The first 6 rows are patterns. Each new row is the sum of 2 different patterns, raised or lowered, with some noise. Before adding, each is slid sideways (what falls off one end comes back at the other) and multiplied by a number that may be negative. Names go in the order of the patterns.
Known rows, each followed by the names of its patterns:
[  1  30  13 -16 -18   3 -31   8  30  32  14 -12 -17 -26 -23   1   0 -16
   8  27   7 -28  25   0  29  30 -10 -16 -19 -13   1  20  -3 -16 -30  25
 -12  26]
rebi
[-11   9  26   0  25  21  25  -3 -25 -14 -22  19 -18 -15   6  33 -28  23
  -7  29 -27  17  27 -31  -9  19   5  32 -23   9  25  16 -29 -28   5  -1
 -27 -13]
zeg
[  5   3 -24 -22  28  11   8  -2  -4  19  25 -23  -9 -19  -3   8  23   0
  20  25 -10 -20 -22   9  26  14 -23  -3 -19  -9 -17 -22 -26 -13 -24  -2
 -13 -15]
nutos
[  3   3  21 -14 -30  24  -7 -32  13  -7  24 -14  21  29   0 -13 -28  28
 -24  -2  -4 -12 -27 -30  13 -14 -33  -3  20  15 -15  22  -1 -14 -24   8
  16  -5]
duzi
[ 17  17 -10   2  14 -29  -9  -4  28 -17  10  15   0  -5 -12 -11  14  -1
 -30  28   4  25 -12 -14 -12 -15  23  28  22 -32 -23  -2  -6   9   0 -30
 -29  16]
nolur
[ 32   2 -32 -27  20  11  11 -23 -14  23   7 -14  11  23 -15  23  -2 -11
  -8  10   2  21  29  -7 -20  -7  -4  28 -25  17 -19  -4  17  12  -6 -28
 -20  14]
Matok

New rows. What belongs after each?
[-48 -60 -37 -78 -85 -60 -18 -51 -66 -15 -45 -41 -24 -27 -43 -38 -82 -47
 -66 -61 -17 -19 -44 -51  -9 -65 -78 -67 -34 -14 -26 -79 -49 -39 -78 -66
 -87 -61]
nutos nolur
[13 27 19 29 37 24 27 23 50  7 27 18 19 17 20 52 38 18 -5 30 37 32 14 21
 23 42 25 12 35 19 16  0 38 18 30 36 17  7]
nolur Matok
[-20 -24 -10  -8 -22 -12  14  -5 -13   6 -13  22  15  -7  -5 -27 -16   1
  -3  -1  25  29  -5 -26 -29 -11   4   6 -22 -15 -16   2 -15 -34 -12 -15
  -9   8]
rebi nutos
[-30  -8 -18 -17   6  -1  -9  -1 -38 -13 -29  18 -26 -25 -40 -29  12  10
 -11 -28 -16  -4   8 -17  -3 -37  10 -22 -30 -38 -12 -11 -18  -4 -10 -18
 -25 -28]
rebi Matok
[-23 -32 -28  -8  19  -1 -51 -40  -4  -8  -9 -13 -28 -33   5  -4 -11 -22
 -23 -10 -49 -20  -7  16 -20 -13   5  -8 -20 -38 -12 -12 -11 -52  20 -17
  -5 -11]
zeg nolur
[  6 -48 -47 -49  -3 -17  -6 -12 -27 -26 -19   0   3 -23 -14 -20 -30 -11
   7 -19 -55 -43 -27 -26 -31 -23 -40  -8 -36  -4 -30 -39 -42 -24 -36 -38
 -27 -12]
nutos nolur
[  3  30 -36 -41  -2  12  20  -9  -7 -23   5  -3  23   6   1  16 -20  10
 -12   3   6   4  -9  12  -9  11 -16  29  23 -24  15 -16  43 -26 -12 -12
 -19   2]
duzi nolur
[-27   2   2 -28 -15  15  -4  -4 -38 -12 -29 -13 -43 -29 -32  14 -24  20
 -14   0 -51 -19 -10 -44 -25 -11  -9  25 -34 -27  18  -4 -25 -24 -19 -29
 -52 -36]
rebi zeg
[ 37   5  26   2  34  -7 -13  20  22  28 -13  46   5  17  14  27  43   8
  34  48  16 -13   0  33   5   5  32  25   6 -13  13  17  17  -6  38  38
 -20   8]
rebi duzi
[-11 -43 -37 -36   2 -31 -65 -30  -4  -8 -29 -21   7  -7 -23 -31 -29 -41
 -50 -58 -41 -13   5  -4 -19 -57 -21   9 -16 -52   5 -51 -19 -32  18 -50
 -60  -7]
zeg nolur
[-28  19  25 -20 -50 -33 -13   4  17 -12 -14   1 -15 -39 -16   9 -24   0
  -8  -3 -13 -18   5   7  31   2 -34 -26 -27   6 -32  14 -30 -24 -14  15
 -23 -21]
rebi Matok
[-17 -16 -28 -15 -23 -25 -39 -11  -1  10 -32  -4  -8 -19 -31  -8  14 -37
 -12   3 -12  -5 -31 -17   5  -8 -44  -9 -10   1 -33 -28 -26 -19  12   3
   9 -25]
zeg nolur
[ 12  15  12 -15 -11  21   9 -12 -39  12  47  -5  -5  23 -19  21 -14  -2
 -24 -17  -6  -3  36 -40  24   8   9   5  24  14 -29  18  43   8 -16 -32
  29 -31]
duzi Matok
[  0  35  28  33  19  21  16  18  51  47  28   5  -8  61  28 -19  31  30
  36  -4  55  33  26  21   6  42   3   9   0  19  16   4  39  -8  15  10
  57  40]
duzi Matok
[-30 -13 -17  23  -7 -23 -27  14 -48 -16 -18  13 -31 -11 -18 -26 -13 -47
  18   3  13  17  10  13 -11  -6  -7 -15  -7 -44   0 -54 -36   8  20  -4
 -15  -8]
rebi duzi
[  0  21   2 -30 -21  -5 -25  -5   9   9  -7 -11  -8 -18 -17 -19   9  17
 -32  -4   8 -21  -9 -31  -8 -27 -37  -9  -4   6 -26   9 -15 -13  10  13
  15 -19]
nutos duzi
[ 36  34   4  -9   0  15 -25 -38  39  -9   5  -5  21 -35 -45  19  18  -5
  15 -13  22  -7 -12 -19   9  22  15 -15  26  -7  -9  -1 -13  14 -13 -19
 -36   5]
rebi zeg
[ 11 -19  19   2  14  44  25  -9  -4  31  12  -1  -9   3  25  22  -2  49
  43  -2 -11 -29 -10 -15   1 -40   9  16  51 -22  16 -26  29 -43  -6  37
  -9  16]
zeg nutos
[ -5  24  50   2 -21 -10  34  10   9 -13  -6  22  11 -10  22  40  -6  40
  13   7   1  10   6  21  43  -5 -17   3  15  27  -9  23  -1  -5  30  30
  -8 -21]
zeg Matok
[-16   3 -13  22 -18 -31  25  -2 -29   3 -20  22 -15  -1   7  11   5 -20
  15  -3   3   1 -13 -29 -18  -5 -19 -31  -2  21  12   0   2   7  -3 -19
 -12  21]
zeg duzi
[-32 -18 -19  21 -13 -24 -22  16  29   1 -11   9  -2   6 -14 -33   6 -22
 -21 -37   3  10   0  11 -18  13  11 -15 -33  28 -35  -2 -39  21 -14 -23
  24  -8]
zeg nolur
[  7 -15 -26  -1  14  29  -2   3   0   8  10  -9  15 -31  -7  -6  40  -7
 -35   3  21  -1   6 -33   7  11  -9 -18  27  35 -11  19  17   3   4   5
 -13  16]
zeg Matok
[20 28 46 44 82 30 42 61 52 23 19 37 37 21 25 21 54 57 40 68 63 59 37 11
 17 23 66 28 28 35 80  8 69 37 62 11 59 76]
zeg Matok
[ -4 -34 -21  34   6 -15  16 -13  -2  18 -32 -41 -15  -2  12   3 -30 -32
 -13  17  -1  22   7  36  25 -11  -2  -4 -22  12  13  16  23   0 -44 -37
 -33  -5]
rebi nutos
[-10 -35   6 -28 -15  -3 -23  -1  -1  19   8  -6  -1 -18  16 -26 -21 -10
 -28 -34 -38   2  -3 -19   2  -5  11  -9   4 -24  -2 -33   1 -13   4 -14
 -18  22]
zeg duzi
[ 57  43  34 -11  41   8   6  18  23  27  31   2  25  51  -9  23   2  28
  31  47  44   5  -4   2  64  57  19  28   9  24  58  62   8  16  17  31
  16   3]
nutos nolur
[  6 -25 -24  11  24  10  -2   3   7 -12   3 -19  32   4  34  15 -35 -12
  35  10  40  -2  24  39  37  -2   8  10  15   1  -7  -4  30  39 -17  12
  11  23]
zeg nutos
[ 37 -20 -33 -26  25 -44 -12 -13  -8 -10 -30  28  -1 -17  -7   2   4 -30
  33 -14 -26 -21  29  -4   9  -3  20   1  -3 -13   1 -15 -21  15  13   6
 -10  36]
zeg duzi
[ 18  16 -23 -15  -7 -15 -36  -6 -19   7  16  -4 -28 -15 -10 -29  11  16
  10  10 -15  23  -6  12   4 -12 -19  -2  31  23 -33 -38 -12  23  19 -32
 -28  -2]
nutos Matok
[ 18  25   9 -12 -25  -5  16  -3  24   9  14   5  24   6  11   1  10  15
   1  -8  17  27 -30  -9 -15   6   7  -9 -12   7  -5   5  14   3 -15   2
 -18 -18]
nutos nolur
[ 27  28  40   5 -22 -15  43  14 -22   2  22 -21  27  -1 -40  -2   3  29
  13  -9   8  13  21   8  -7   6 -35   3 -22  -1  27   8   1  58 -28 -29
 -47  -1]
rebi nolur
[ 50 -19  -8  18  27  43  -3  -7  11  27   7  11  14  -9  24  -5  22  -2
  21  -3  15  21  -9  16  25 -23  29  37 -31  41  -8  44 -20 -31  -2   7
  56  10]
duzi nolur
[ -4  11 -11  -1   0   5  -4   4  -2  13   0 -17 -20   5   9  15  11   6
  -7   1  -1 -12  -5   5  20 -12  -9 -14  -1   6  15  12  12   9   4   9
  16  12]
rebi nutos
[  6  57  59  26  -9  24 -16  24  34  31  13   5 -10   3  -4  13  30  16
   9  27  57  14  52  25  44  66  41  -8   2  -2  24  48  44  12  21  69
   8  28]
rebi nutos
[  8  23  35   3 -13  13  13  -4 -15  13  41 -12  18  42 -14   6 -23  29
  -6 -22  10  16  35 -10  40   4   6  14  36  35 -10  31  41  12 -21  -2
  19 -20]
duzi nolur
[-10 -22 -46 -30  -8 -28 -30 -31 -17 -28 -19 -19 -11 -33 -31 -21 -33 -33
 -28 -16 -30 -44 -30 -16 -34 -35 -50 -14 -35 -33 -28 -29 -29 -41 -30 -40
 -24 -16]
nutos duzi
[  9  14   5   7  14  20  30   4 -12   6  30 -25  -2  -1  17   4   7   6
  15  18 -17  -1   9  -6  26  33 -21   6 -24   7 -22 -31 -14   3   6 -16
  11  -5]
nutos duzi
[ 22  -4  14 -13 -15  10  16 -13 -12  -9  13  -6 -16  27   1 -12 -30  21
 -22 -17 -14 -11  10  11  -9   2  22 -34  -7 -18  18  -1  12  -1 -24 -38
 -28  31]
rebi nolur
[-47 -50 -20 -15 -40 -64 -47 -46 -42 -64 -27 -29 -31 -61 -17 -52 -65 -55
 -44 -28 -27 -41 -30 -22 -60 -37 -61 -46 -35 -21 -43 -57 -72 -69 -16 -20
 -32 -32]
rebi nolur
[ 55 -16  30 -11 -17  20  37  35  41  33  -6   5  27  40  12  10   3   4
 -13  15  39  28  -4  30  19   9 -10 -18  10  44  45  43   1   7  44  13
 -17  17]
rebi Matok
